Each new row is followed by what is left after taking away its nearest point in the smallest flat space through zero that holds the last named rows.

j894, 3 rows:
[[ 37 -41 -14   0  17 -33  -3   4  28  31 -14  29 -33]
 [ 24 -30  23  33 -51   5  18   0  10 -30 -18 -18  -2]
 [-23 -26 -16  -5 -13  12  36 -15 -31  -2 -37  -9 -11]]
New rows:
[ 25 -17  34  31  -7  -1   0  -2  13   4 -35  -6  17] | [  3   2  21  12  17   3  -5  -5  -1  16 -28  -2  22]
[ -5 -10  16  11   3   8  -3  -1  44   8 -11 -18 -47] | [-23   6  14   3   9  17  -3  -3  31   6  -6 -23 -38]
[ -2  36   5  41   0 -10  -8  -6 -13  15  10  -8   1] | [  0  20  -2  40   0 -14   1  -9 -15  21  -3  -5  -9]
[-13   7  49  20  -2 -13  -3  24 -15  -3  -9  10  34] | [-14  -5  37  12   9 -20   2  21 -17  11 -19  19  23]
[  1   1  12 -14  -7  25  -4  15 -31 -44  19   2 -10] | [ 11 -11   4 -18   5  13  -6  16 -22 -29  15  15 -22]
[-11   0  25   5  37  52   0  -3  -1 -18 -13 -32 -16] | [  4  -9  23   6  44  40  -6   0  12  -9 -12 -22 -24]

j104, 3 rows:
[[-25 -38  -6  -9  56  20 -25 -32  26  36  36  53 -23]
 [-20 -14  34 -28  19   8  -1 -16  17   3  -6  34  -3]
 [-17  -3  -5   2  68  31 -60 -59  53   7 -30   8 -13]]
New rows:
[-15 -12   2  10   7 -47  -9 -13  -3 -15  -2 -15   7] | [-17 -16   3   8   8 -47  -7 -12  -4 -12   4  -9   6]
[ 15  22  36   0  -7  -6 -19  21 -19 -20  15 -39 -30] | [  7  10  35  -4   9   0 -26  12 -11  -9  26 -22 -37]
[  5  28   8  35   1 -13 -13  25 -10  17  22  -4 -35] | [ -2  29  29  21   5 -10 -14  17  -1  10   6   4 -32]
[ 20   4  10  14  -3  -1   7   5 -21 -25   0 -10  25] | [ 13  -6   9  11  14   5  -1  -5 -12 -16   8   4  19]

j82:
[[ -2 -36   0   0 -18  16 -37  11 -19  31   1  20  10]
 [ -2  42 -22 -11   0  -9 -12 -19 -10   7 -15  75  18]
 [ 13 -34   4  -8 -15 -18   5   3  20   1  -3  25  13]]
New rows:
[ 34  44  16 -35  28  29  24  11 -13 -11  22  -6  26] | [ 38  12  21 -37  15  29  13  19 -11   0  23   1  32]
[-29  15   0  17 -20  33  44 -44 -18 -11 -11 -17 -17] | [-22 -13   2  12 -34  27  36 -40 -12  -2 -13   5  -6]
[ 31  -3  -6 -23   1  21 -18  15  18 -20   8  -1   0] | [ 29   6  -8 -22   4  23 -19  13  14 -20   7   0  -1]
[ 26   2  -1  12  27  21  20   6   9 -18  34   9  -9] | [25 -5 -3 11 22 26  8  8  2 -8 33 19 -5]
[-11  21  -9   1  10 -24  38  13 -27  47  13  -6  -5] | [ -7   4  -6  -1   4 -28  38  16 -21  49  13  -2  -1]

j26, 3 rows:
[[ -1  15  36 -19  -3  -4 -11  21  26  38  -5 -22   4]
 [-30  11  30 -18   3 -16  44 -17   1  39   0  28  16]
 [  8  -6  64 -11  -5  48  60  17  20  36  22  16   3]]
New rows:
[  9  22  -8 -24  -7   2  -2  34 -15   7  19  -6  17] | [  6  19 -16 -21  -6   0   4  26 -22   0  20   2  18]
[ 14 -39  -2 -11   6   0  -4 -32  -1  12 -18 -13  -9] | [ 14 -39   2 -12   6   2  -1 -31   1  15 -17 -13  -9]
[ 34   5 -11  -2  12  -3 -18   1   3 -19  21   5 -23] | [ 21  11   2 -11  13 -13  -4  -5   5  -1  19  14 -16]
[ -9   7  47   6   2  22   1 -12 -21 -12 -14  11 -25] | [-11  11  37   6   3   9 -15 -13 -22 -15 -20   4 -25]
[  3  11  34 -13  -1   2  39  22  13 -11 -13  13 -51] | [ -1  14  11 -10   1 -17  18  15   6 -23 -21   8 -51]

j543, 3 rows:
[[-35  17  18 -27  -6  39 -56   9 -22  11  19  19 -21]
 [-34  10  26  -7 -27 -30  37   9 -14 -18  -8  -3  33]
 [-24  10 -28   8 -26 -16 -23   5 -36  65 -19 -35 -15]]
New rows:
[  7  -5 -39   6  52  12 -52  41 -15   6 -18  52  -9] | [ -7  -3 -28   9  35 -19 -14  45 -20  -6 -29  44  18]
[ 40   2  47 -52   1   4   7   4  11 -21  28  -8 -34] | [ 34   4  32 -43 -12 -15  12   5  -2   6  14 -29 -34]
[ -9  20   6  11  -9   1  33 -19 -13   5  18  10 -21] | [ -3  18   2  12  -4   6  28 -21 -10   7  19  11 -26]

j183 (3 x 13):
[[ -6 -39  15 -66   2   1  23  13 -14 -16  28   5 -13]
 [-15 -65 -28  37  12  10 -19   5 -33   0  29  56  32]
 [-14 -26 -22  25  -6   8  14  14  24 -52  48 -15  -4]]
New rows:
[  4  12   4  -3   9 -35  19 -17   6  12  -3  10  27] | [  1   5   0  -1   8 -33  23 -14  10   1   8   7  26]
[  1 -52 -25  -9  16  -9  12   8   8  17  21   0  35] | [  9 -17 -17  -7  12 -13  12   2  22  25   0 -20  27]
[ -5 -15 -19 -23  -8   8  -2 -29  19  14  10  -7 -13] | [ -4 -11 -22 -11  -7   8  -7 -31  19  18   6  -4  -9]

j528 (3 x 13):
[[ -5  75 -11 -25  -1 -46 -45  -1 -15 -15 -16 -72   8]
 [-73  27 -34 -40 -35  11 -19 -13  26 -12 -13 -75   3]
 [-61  38   8 -21 -33 -46   2 -22  27  10 -24 -75  29]]
New rows:
[ 46 -25 -10  -4   9   9   0   2  38   2  -8  28  22] | [ 31  -7 -16 -15   2   0  -9  -1  41  -1 -14   2  26]
[ 28  13   9  16 -13  10   0  -2   9   6   2 -41   2] | [ 28   1   8  18 -13  21   5  -1  11   7   5 -30  -1]
[-16   5  -7   1   3  20  -1  14  -9  33 -26   4  -5] | [-10  10  -3   3   6  12  -2  15 -12  34 -27   4  -3]

j766, 3 rows:
[[ 26  19 -17  34  -5 -17 -34 -24  -7  13  23  62 -10]
 [  5  -9 -10 -14  -9  25 -25 -18  -7  67  19 -24 -10]
 [ 35  21   0  12   5 -39 -26  10 -18   5   0   8   2]]
New rows:
[ -9  40  16   5  31 -52 -14  -1  -7  52  36   8 -17] | [-39  26  21  -3  31 -31  17   1   9  24  27   4 -14]
[ 25  12  -6  28   3  18   7 -52  12  -8  15   3 -25] | [ 28  12   3  16   8   8  14 -34   7 -14   2 -26 -18]
[  8   1 -12 -27  -2  -2   0  19  10  52 -23  -6  52] | [  1   3 -14 -13  -2  -2   9  13  18  27 -22  24  51]
[ 36  -8 -19   5 -11  -1   0   2 -36   1  -3  14 -10] | [ 21 -17 -16  -3 -11  12  15   3 -29  -7  -7   4  -9]
[  8  -1   2  -6 -52  31 -23  35  30   0   4 -16  10] | [ 14   5   1   3 -51  21 -25  36  29 -11   4  -1  11]
[-15 -13 -15   7  -3  -5 -14  25  -1  20  -4  -8  -1] | [-18 -12 -15  12  -3  -6  -9  24   2   8  -5   3  -1]
